There are 5 hidden switches. A switch that is on adds its own fixed numbers to the row, and there is some noise. The rows also spread widely along 3 directions, which tell nothing about the answers.
In the rows, zero is written as 128.
Known rows, each followed by its switches (1 for on, 0 for off):
[167 113 135  76 141 123 137 119 105  88 110 172 103 124 158 144  84 137
 132 182 172 122 176 115 134  86 167  88 147  97 142 131 113 132] => 0 1 0 1 1
[176 127 114 106 147 142 148 156 103  98 103 162 160 115 161 137 105 173
 110 219 190 119 149  93 139 109 188 118 162  95 142 135 133  95] => 0 0 1 0 1
[140 141 141  92 144  98 139 149 119 101 129 173 138 116 158 148  91 129
 125 189 167 125 152 105 145 121 181  90 134  93 144 130 121 133] => 0 0 1 0 0
[145 123 154  92 145  94 135 142 104 104 121 172 139 108 174 136  88 132
 121 212 176 113 146  94 153 105 188 100 145  98 125 139 108 132] => 0 0 0 1 0
[182 120 126  78 143 133 145 124 109  84 111 184 132 108 148 159  92 164
 141 189 191 117 164 118 137 105 171  80 124  97 144 132 122 106] => 1 0 1 0 1
[169 154 123 101 126 118 137 151  97  96 110 178 131 101 151 151  99 128
 101 181 143 147 181  93 145  74 169 120 136  70 145 143 137 124] => 0 0 1 1 1
[140 134 151 107 149  96 130 174 111 102 126 161 166 120 180 132 105 132
 112 231 185 113 145  92 153 114 205 113 164  91 119 130 114 109] => 0 0 0 0 0
[187 107 131  60 155 126 140 145  97  96  93 174 144 116 166 146  99 159
 153 225 229  96 153 129 151 106 180 101 150  65 145 124 110 103] => 1 0 1 1 1
[165 110 141  88 148 114 128 145 100 104 107 166 134 118 171 136  88 140
 129 210 193 107 147 104 146  89 183 104 156  92 132 126 110 111] => 0 0 0 1 1
[154 126 132  88 148 104 143 159  94 115 112 166 154 115 174 143 102 140
 117 229 192 107 148 108 155 111 189 114 152  82 139 135 112 121] => 0 0 1 1 0
[165 127 121  95 150 130 139 149 111  96 115 173 141 122 165 140  93 158
 132 202 189 124 154 100 135 104 182 102 152  94 146 128 125 115] => 0 0 1 0 1
[164 124 140  93 140 120 130 133  97  91 103 173 128 105 160 143  89 147
 115 193 166 126 162  93 143  74 176 106 143  98 131 140 120 118] => 0 0 0 1 1
[166  96 130  78 157 132 144 122 115  87 111 166 124 133 167 132  80 173
 148 213 207  95 144 117 126 115 180  80 155 112 137 118 104 107] => 0 1 0 0 1

New rows, each followed by its switches (1 for on, 0 for off):
[160 123 151  64 133 105 141 126 102  86 116 175 125 112 157 158  93 131
 129 209 182 117 174 118 149  94 174  94 129  93 126 143 106 120] => 1 1 0 1 0
[146 128 148  82 139  99 143 125 104  93 119 168 117 111 159 146  84 129
 119 199 159 123 173 102 147  94 168  98 137  98 132 142 112 141] => 0 1 0 1 0
[176 121 134  79 134 122 130 142 101  74 111 165 144 123 161 151  99 159
 119 217 198 116 168 110 145  94 186 110 155  87 128 133 123  87] => 1 1 0 0 1
[140 127 138  99 148 108 147 142 116 101 127 173 135 108 156 145  93 135
 127 193 173 122 154 105 139 118 184  89 129 105 142 133 117 131] => 0 0 1 0 0
[158 116 152  91 140 110 145 131 117  89 119 175 158 110 163 155  99 156
 132 218 191 108 154  99 142 110 193  89 128 111 112 136 112 101] => 1 0 0 0 0
[158 120 129  77 143 117 157 122 102 100 116 167 114 115 159 151  91 140
 127 202 176 111 163 113 141 106 167  88 137  95 152 141 115 148] => 0 1 1 1 0
[169 142 119  81 125 123 143 131  91  89 111 173 107 116 143 158  92 129
 117 174 149 145 183 112 138  77 163 108 137  77 155 139 131 138] => 0 1 1 1 1
[154 115 144  81 143 106 148 126 109  98 114 167 119 113 160 137  89 136
 128 209 172 107 164 113 141  99 170  94 143 105 133 136 110 137] => 0 1 0 1 0
[178 131 118 100 132 132 150 139  92  97  97 168 134 100 150 151 103 162
 106 198 169 132 167  96 136  86 170 116 147  87 145 147 129 111] => 0 0 1 1 1
[165 135 139  87 130 112 144 140 114  92 120 181 151 104 155 161 101 143
 123 198 179 128 168 109 144 111 184  92 120  91 129 144 121 114] => 1 0 1 0 0
[154 122 139  89 140 115 149 136 108 108 113 179 134 104 164 143  91 139
 122 197 166 115 163 102 144 103 170  97 129  99 143 142 119 140] => 0 0 1 1 0
[174 120 127  84 145 129 145 136 102 105 100 176 124 112 162 144  89 151
 130 197 184 113 157 110 137  93 168  99 143  88 148 135 120 122] => 0 0 1 1 1
[165 122 140  76 143 111 147 144 110  95 115 178 159 111 162 155 103 153
 140 215 199 106 148 115 146 122 188  93 129  90 135 136 115 108] => 1 0 1 0 0
[164 128 142  76 138 119 149 131 117  95 122 181 146 106 155 161 102 147
 136 195 185 110 162 112 143 114 176  82 120  94 134 138 120 118] => 1 0 1 0 0
[154 126 159  86 143 102 137 128 121  88 122 177 146 113 163 153  92 144
 133 205 181 112 155 108 146 112 193  77 130 106 120 140 113 110] => 1 0 0 0 0
[172 126 142  71 148 105 119 161  87  89 100 166 158 119 168 148 107 145
 128 236 211 111 150 115 162  89 197 128 162  62 128 133 118  87] => 1 0 0 1 1
[180 115 135  75 139 132 132 133 102  73 116 170 135 124 156 154  95 158
 131 208 194 117 171 112 141  97 180  95 145  93 126 136 118  96] => 1 1 0 0 1
[164 113 157  77 140 102 137 125 109  93 119 179 133 107 162 156  94 131
 133 203 190 112 162 110 150  94 179  81 120  96 118 138 107 119] => 1 0 0 1 0
[180 122 126  80 139 132 139 135 107  84 109 178 141 114 156 156  97 157
 135 195 196 117 170 116 139 105 176  94 129  86 140 135 123  99] => 1 0 1 0 1
